The rows of a group lie close to one hidden flat surface of 8 dimensions, which may be shifted away from zero. Surfaces can cross.
(in the rows, 128 means zero)
Known rows, each followed by its group:
[161 161 151 136  80 130 162 133 115 145  99  86 222] | (1)
[ 69 120  52 160 135 147 112 160 117 131 126 147  88] | (2)
[143 123 134 111  53  96 137 155 145 150 116 104 115] | (3)
[ 97 179  83 138 178 136 132  94 145 127 103 133  86] | (2)
[135 103 108 130  99 108 157 111 127  67 112 140  71] | (2)
[162 157 212  94 182 129 105 104 167 162 147 100 152] | (1)
[102 157 116 110 113 119 136 176 125  72  76 121  93] | (0)
[171 105 110 148  96 126 149  95  99 150 144 134 206] | (1)
[ 68 197  97 165 103 125 107  97 135 154 139  98 156] | (2)
[165  80 119 125 139  88 146 184 117  59 161 125 143] | (1)
[ 82 173  65 155 141 120 111  71 145  93 127 115  88] | (2)
[123 143 122 132 152 118 100  96 149 158 160 130 127] | (0)
[103 172 139 107 128 127  85 131  86 125 123 201 168] | (2)
[158  94 132 108  94 106 163 115 169 136 108 117  20] | (3)
[149 143 163 101 129 129 111 200 143 121 102  73 191] | (3)
[143 104  84 140  99  87 151  82 135  53 141 133  81] | (1)
[ 80 130 102 141 131 118 149 171 128  79 116 135  60] | (0)
[131  81  99 198 130 141 204 120 110  84 139 102 149] | (0)
[124  96 175 147 123 166 198 134  93 149  97 154 115] | (0)
[138  72  74 112 100 124  85 130 115 152 155 174  98] | (3)
[ 82 182 109 163  68  82 158 157 114 132 141 139 152] | (2)
[145 115 148 116  99  69 133 154 141 111 174 133 133] | (0)
[149 171 108 104 109 112  89  77 150 136 111  94 152] | (0)
[126 104 119 162 153 197 171  80  94 145  89 156 134] | (0)
[134 138 199 111 147  98 129 171 150 145 167 112 141] | (1)
[132  87 176 144 174 207 179 111  96 178  93 172 117] | (0)
[129 124 128 158 184 120 163 169 135 163 174 137 149] | (2)
[115 157 149 127  65 112 141 102  97 140 114 186 134] | (2)
[133 155 169 124  93 125 122 130  97 190 133 160 201] | (1)
[173 116 188  70 125  96 120 173 142 153 134 144 125] | (3)
[120 155 135 109 115  78 117  76 144  79 150 151  92] | (1)
[154  65 117 114  93 167 136 168  89  89  83 132 140] | (3)
[ 98 144  87 121 140 150 130 137 142 111  70  98  81] | (1)
[140  83  79 138 137 134  91 149 135 135 172 110 162] | (3)
[147 136 149 134 204 126 119 126 135 115 165 105 170] | (3)
[119 135 102 116  90  96  86  98 134 166 160 172  93] | (3)
[123 159 125  92  93 123  91 193 107 100  84 130 149] | (3)
[158  90  95 164 101 125 155  63  83  99 143 171 163] | (0)
[139  96 150  86 138 170  73 116 105 121 109 166 127] | (2)
[142 145 120 118  94 132 132 119 102 102  90 134 173] | (1)
[176 127 152 106 128 133 130 103 145 140 103  99 157] | (0)
[ 97 195 115 116 136 111  75  96 127 102 136 149 154] | (1)
[134 110 112 141  81 132 161 129 137 103  87  90 107] | (3)
[107 156 145 151 104 132 158 130 127 188 119 114 134] | (2)

New rows, each followed by its group:
[110 176 105 153 171 105 132  97 147 120 155 120 133] | (2)
[124  76  55 166 140 129 135 188 106 106 170 135 152] | (1)
[124 120  81 141 197 139 145 157 144 103 123 123  93] | (2)
[129 120  90 138 157 184 102 118  97 189 112 169 175] | (1)
[115 162  99 121 123  92  81  71 117  82 155 182 134] | (1)
[165 161 144  99  99 122 151 109 132  87  68  83 160] | (1)
[143  76 142 129 132 150  99  93 121 141 161 155 133] | (2)
[103 128 113 141  63 130 109  81 130  98 119 101 115] | (2)
[188 100 144  66 135 126 107 119 139 108  92 143  93] | (0)
[100 127 120 139 150 175  82 162 129 156 140  92 157] | (2)
[ 99 145  69 143 137 111  71 144 120 109 177 137 168] | (3)
[ 92 162 109 147 174 181 135 145 106 101  81  99 168] | (0)
[125 140 176 109 148 139 145 195  99  94 111 138 173] | (0)
[131 138 117 104 172  99  97 157 164 102 149  85 123] | (0)
[115 131 165 151 140 131 145 140 153 232 162 110 112] | (1)
[126 133 133 156 174 160 119  88 133 154 143  91 173] | (3)
[163 104 110 106 119 146 121 125  83 114  96 186 165] | (1)
[143 129 171 102 181 157 136 170 119 173 111 153 136] | (2)
[117 128 150 115  90 144 101 168 122  82 106  78 164] | (2)
[128 144 177 145 117 166 165  93 120 184  91 130 145] | (0)
[ 86 204 121 100 151  95  75 130 142  70 122 141 102] | (1)
[138  95 164  97 153 187  60 125 123 141 116 110 155] | (2)
[ 93 118 114 148  85 138 139 177 110 143 118 116 136] | (2)
[ 89 158  90 168 148 128 107 136 154 114 162  64 157] | (2)
[138 137 146 110 156  94 117 140 146  91 160 126 134] | (1)
[ 71 130 102 154 103  98 132 155 127 141 171 176  69] | (1)
[111 122 133 124  87 104 138 129 110 148 136 184  93] | (1)
[133 114 148 114 117 165 144  96 122 134  67 143  94] | (3)
[129 153 138 137 189 114 151 111 172 110 138  78 100] | (3)
[189 124 110 115 132 139 143  47 142  95 105  91 161] | (1)
[143 142 168 122 100 150 173 144  95 107  70 129 176] | (0)
[106 160 167 152 101  94 171 153 137 145 145  87 155] | (0)
[132 135 123 125 132 113 177 181 145  68  88  73 105] | (2)
[104 138 129 104 149 143 120 206 117 120  93 130 122] | (1)
[131 184 163  99 147 110 102 106 146 121 118 118 155] | (1)
[135 129 161 150 134 166 124  95  97 146 127 130 204] | (3)
[110 131 136 184  94 135 179  88  78 142 145 163 177] | (0)
[102 112  93 190 155 145 168 132 102  88 142 127 152] | (0)
[125 124 120 116  72 175 102 145 115 178  76 117 147] | (3)
[149 108 154 108 124 128 121 175  92 147 142 184 167] | (1)
[128 151 120 154 211  98 131 128 132 133 195 147 162] | (2)
[ 89 143 110 146 160 165 125 130 106 116 107 160 127] | (0)
[156 125 135 104 173 117 108  67 134  69 140 150 116] | (2)
[139 125 124  86 133 124  74 166 148 155 126 123 117] | (3)
[126  73 120 121 106 138  63 153  99  51 153 121 165] | (2)
[115 149 168 117 121 137  95 169 123 105 114  79 190] | (2)
[131  72 115 154 139 126 104  71 120 154 196 177 122] | (2)
[160 104 157 105  93 102 138  60 110 138 152 208 104] | (1)
[144  77 171 139 106 149 110 136 118 174 172 112 178] | (2)
[103 152 133 140 131 130 171 188 140  90  81  69 109] | (0)
[ 86 135  79 127 156 170 130 164 119 132  70 142  67] | (2)
[167 122 157 114 197 122 179 132 147 122 113 133  93] | (2)
[ 94 119 102 137 150 103 116 192 127 113 178 144  95] | (1)
[120 186 134 109 144 114  76  59 128  89 131 141 158] | (2)
[127 173 115 122 186 113  95 129 137  66 145  99 164] | (2)
[203 118 156 103  66  90 141  86 130 126 144 124 176] | (0)
[136  76  76 126  88 139 103 152  93  92 134 157 141] | (3)
[131  98  76 155 117 112 142 114 101  66 150 165 120] | (0)
[ 76 141 113 138 146 125 132 195 143 133 117 111  59] | (1)
[166 144 130 146  94  81 153  76 143  77 148  87 176] | (1)
[131  91 119 151 103 111 170 167 136  89 141  77 117] | (2)
[ 94 125  84 145 154 138 119 132 107 152 144 187 107] | (2)
[178 116 194  87 150 127 107 117 131  80 129  97 164] | (2)
[123 131 135 177  86 100 157 107 114 124 183 101 202] | (3)
[ 63 164  73 176 139 128 131 182 119 146 148 124 136] | (2)
[126  81  68 160 163 152 116  93 137 109 158 106 119] | (3)
